The rows of each matrix lie in a flat space through zero, up to rounding. After each matrix: how many dimensions does the smallest such space have?
(in the rows, 128 means zero)

[[108 147 117 135 133 114 180  66 155 172 105 168  77 127 163 121 163 118
  146 126]
 [147 117 116 120 135 155 139 138 139 144 141 115 123 123 146 130  83 102
  160 141]
 [117 116 143 108 118 172 111 118 106 135 103  99 183 124 122  91 100 150
  119 131]
 [135 120 108 103 120 113  95 159  98 128 100 119 102 119 130 191 142 168
  136  81]
 [133 135 118 120  90  96 122 138 127  93 148 147 165 161 118 137  75 138
  156 132]
 [114 155 172 113  96 126 121 119 120 122 136 144 145 156 127 117 154  94
  102 127]
 [180 139 111  95 122 121 127 130 185 133 115 162 120 146 174 142 126 105
  147 164]
 [ 66 138 118 159 138 119 130  59 131 116 112 158 137 132 116 124 172 140
  171 104]
 [155 139 106  98 127 120 185 131 101 144 115 120  96  87 121 176 128 143
  136 122]
 [172 144 135 128  93 122 133 116 144  87 140 115 151  86 127 102 118  97
  115 126]
 [105 141 103 100 148 136 115 112 115 140  88 118 141 121 172 128 110 116
  180  91]
 [168 115  99 119 147 144 162 158 120 115 118  42 127 120 163  98 134 147
  137 172]
 [ 77 123 183 102 165 145 120 137  96 151 141 127 111 171 104  85  96 122
  170 100]
 [127 123 124 119 161 156 146 132  87  86 121 120 171  98 114 102 141 134
  153 126]
 [163 146 122 130 118 127 174 116 121 127 172 163 104 114  80  91 179 127
  133 111]
 [121 130  91 191 137 117 142 124 176 102 128  98  85 102  91 207 161 164
   59 139]
 [163  83 100 142  75 154 126 172 128 118 110 134  96 141 179 161 128 178
   91 122]
 [118 102 150 168 138  94 105 140 143  97 116 147 122 134 127 164 178 154
   79 175]
 [146 160 119 136 156 102 147 171 136 115 180 137 170 153 133  59  91  79
   96 160]
 [126 141 131  81 132 127 164 104 122 126  91 172 100 126 111 139 122 175
  160  89]]
  16

[[116 149 113 127 143 144 134 130 124 113 109 132 120 153 166 129 113 129
  157 142]
 [149 171  75  85 102 115 189  84 108 114  57  72 138 188 173 107 185 180
  121 173]
 [113  75 133 106 144 142 147 126 141 113 119 130 138 148 128 169  88 123
  162 134]
 [127  85 106 143 114 125 113 141 130 105 162 123 144 117 105 139 119 106
  114 115]
 [143 102 144 114 134 145 136 121 145 158 110 117 153 142 128 116 150 130
  133  95]
 [144 115 142 125 145 171 120 128 156 176 102 129 159 141 152  98 161 115
  150  59]
 [134 189 147 113 136 120 152 117 116 157  91 116 112 142 148  99 154 165
  125 162]
 [130  84 126 141 121 128 117 148 136 134 161 118 150 108  92 128 130 109
  109 113]
 [124 108 141 130 145 156 116 136 151 152 127 145 138 118 132 133 122 106
  154  85]
 [113 114 113 105 158 176 157 134 152 152  84 118 150 158 169 133 124 121
  188 116]
 [109  57 119 162 110 102  91 161 127  84 217 145 127  71  55 174  75  85
   98 132]
 [132  72 130 123 117 129 116 118 145 118 145 138 142 114 103 158 117 107
  128  88]
 [120 138 138 144 153 159 112 150 138 150 127 142 131 129 150 110 123 112
  152 106]
 [153 188 148 117 142 141 142 108 118 158  71 114 129 183 183  70 175 167
  131 126]
 [166 173 128 105 128 152 148  92 132 169  55 103 150 183 187  68 205 161
  133  89]
 [129 107 169 139 116  98  99 128 133 133 174 158 110  70  68 153 109 115
   98 112]
 [113 185  88 119 150 161 154 130 122 124  75 117 123 175 205 109 133 139
  177 154]
 [129 180 123 106 130 115 165 109 106 121  85 107 112 167 161 115 139 170
  131 185]
 [157 121 162 114 133 150 125 109 154 188  98 128 152 131 133  98 177 131
  129  59]
 [142 173 134 115  95  59 162 113  85 116 132  88 106 126  89 112 154 185
   59 223]]
  7

[[187 195 190 164 114 169  93 163 175 140 187 128  91 133 217 123  54 134
   97 170]
 [195 204 128 110 140 127  91  90 162 111 193 170  19 146 151 142  97 170
   81 149]
 [190 128 156 108 126 142 119 131 158 112  91 141 143 118 153 128 117 110
  122 151]
 [164 110 108  80 123  90 101  61 147  73  25 166 152 137  61 154 150 127
  133 151]
 [114 140 126 123 116 112 129 138 136 134 126 130 162 128 120 125 121 136
  130 122]
 [169 127 142  90 112 120 122 114 161 104  75 137 203 130 137 140  94 109
  131 167]
 [ 93  91 119 101 129 122 153 142  76 130  70 100 224 117 112 115 141  68
  171 152]
 [163  90 131  61 138 114 142 100 114  76  21 174 180 127 116 132 130  84
  148 190]
 [175 162 158 147 136 161  76 114  89 119 138 101  93 133 167 139  96  69
  124 203]
 [140 111 112  73 134 104 130  76 119  73  46 175 148 147  98 138 119 114
  144 194]
 [187 193  91  25 126  75  70  21 138  46  32 187 136 166  63 146 100 124
  136 243]
 [128 170 141 166 130 137 100 174 101 175 187  96  92 104 136 113 159 118
  116  83]
 [ 91  19 143 152 162 203 224 180  93 148 136  92 128 108 196  95 143  87
  164 119]
 [133 146 118 137 128 130 117 127 133 147 166 104 108 123 122 130 139 139
  118  97]
 [217 151 153  61 120 137 112 116 167  98  63 136 196 122 157 125  89  88
  135 197]
 [123 142 128 154 125 140 115 132 139 138 146 113  95 130 125 120 135 145
  127 115]
 [ 54  97 117 150 121  94 141 130  96 119 100 159 143 139  89 135 143 142
  138 118]
 [134 170 110 127 136 109  68  84  69 114 124 118  87 139  88 145 142  97
  127 167]
 [ 97  81 122 133 130 131 171 148 124 144 136 116 164 118 135 127 138 127
  136  92]
 [170 149 151 151 122 167 152 190 203 194 243  83 119  97 197 115 118 167
   92  32]]
  9

[[128 104 147 131 124 148 135 157 151 129 166 149 117 121 150 161  93 135
  102 127]
 [104 106 148 101 132 110 128 154 123 147 114 122 118 129 105 171 170 133
  180 130]
 [147 148  74 175 115 123 124 130 119 123 138 101 154 140 155 100  95 141
  121 131]
 [131 101 175 122 102  83 153 112 125 109 154 151  94  94 140 132 133 124
  158 139]
 [124 132 115 102 145 137 145 161 142 128 131 111 116 113 113  92 122 119
  122 108]
 [148 110 123  83 137  68 131 124 104 180 100 129 123 128 131 115 140 147
  115  93]
 [135 128 124 153 145 131 115 144  96  81 140 159 127 169 121  96 145 156
  114 125]
 [157 154 130 112 161 124 144 151 157 116 110  97 141 111 146 134 117  87
  107 110]
 [151 123 119 125 142 104  96 157 114 152 132 163  96 113 116 140 106 166
  136 124]
 [129 147 123 109 128 180  81 116 152 101 146  98 131 102 119 164 129 131
  135 108]
 [166 114 138 154 131 100 140 110 132 146 121 147 125 101 164  89 168 142
   89 146]
 [149 122 101 151 111 129 159  97 163  98 147 137 135 176 120 117 150  98
  106 128]
 [117 118 154  94 116 123 127 141  96 131 125 135  99 142 131 127 100 139
  156 136]
 [121 129 140  94 113 128 169 111 113 102 101 176 142 124 127 143 117 117
  109 138]
 [150 105 155 140 113 131 121 146 116 119 164 120 131 127 104 130 134 110
  113 122]
 [161 171 100 132  92 115  96 134 140 164  89 117 127 143 130 127 149 114
   91 130]
 [ 93 170  95 133 122 140 145 117 106 129 168 150 100 117 134 149  51 121
  110 163]
 [135 133 141 124 119 147 156  87 166 131 142  98 139 117 110 114 121 164
   99 161]
 [102 180 121 158 122 115 114 107 136 135  89 106 156 109 113  91 110  99
  130 113]
 [127 130 131 139 108  93 125 110 124 108 146 128 136 138 122 130 163 161
  113 117]]
  18

[[ 48 131 127 175 117 158 162 112 119 136 122 152 117 164 117 170 137 131
  132  89]
 [131 136 144 168 141 107 151 152  96 120 121 131 139 151 135 146 123 138
  124 123]
 [127 144 112 113 134 117 140  91 157 121 124 163 161 111 111 138 128 106
  137 121]
 [175 168 113 108 106 130  97 109 139 153 165 113 109 136 155 105 136 116
  127 125]
 [117 141 134 106 137 135 116 157 132 143 124 118 118 115 135 113 104 138
  124 127]
 [158 107 117 130 135 128 136 123 122 127 117 119 132 124 113 137 113 131
  122 140]
 [162 151 140  97 116 136  27 159 133 127  97 103 143 136 154 100 155 153
  142  73]
 [112 152  91 109 157 123 159 142 118 112 130 146 122 146 134 170 111 128
  139 172]
 [119  96 157 139 132 122 133 118 129 124 126 124 127 118 113 112 130 129
  126 110]
 [136 120 121 153 143 127 127 112 124 138 111 133 132 143 140 135 137 136
  117  98]
 [122 121 124 165 124 117  97 130 126 111  48 158 176 143 174 155 185 129
   91  84]
 [152 131 163 113 118 119 103 146 124 133 158 109 127 126 139 118 142 129
  129 118]
 [117 139 161 109 118 132 143 122 127 132 176 127 105 144  82 139 105 134
  147  96]
 [164 151 111 136 115 124 136 146 118 143 143 126 144 121 139 149 118 127
  123 158]
 [117 135 111 155 135 113 154 134 113 140 174 139  82 139 148 135 128 161
  136 144]
 [170 146 138 105 113 137 100 170 112 135 155 118 139 149 135 147 166 145
  117 124]
 [137 123 128 136 104 113 155 111 130 137 185 142 105 118 128 166 126 130
  130 147]
 [131 138 106 116 138 131 153 128 129 136 129 129 134 127 161 145 130  93
  100 179]
 [132 124 137 127 124 122 142 139 126 117  91 129 147 123 136 117 130 100
   87 149]
 [ 89 123 121 125 127 140  73 172 110  98  84 118  96 158 144 124 147 179
  149 104]]
  14
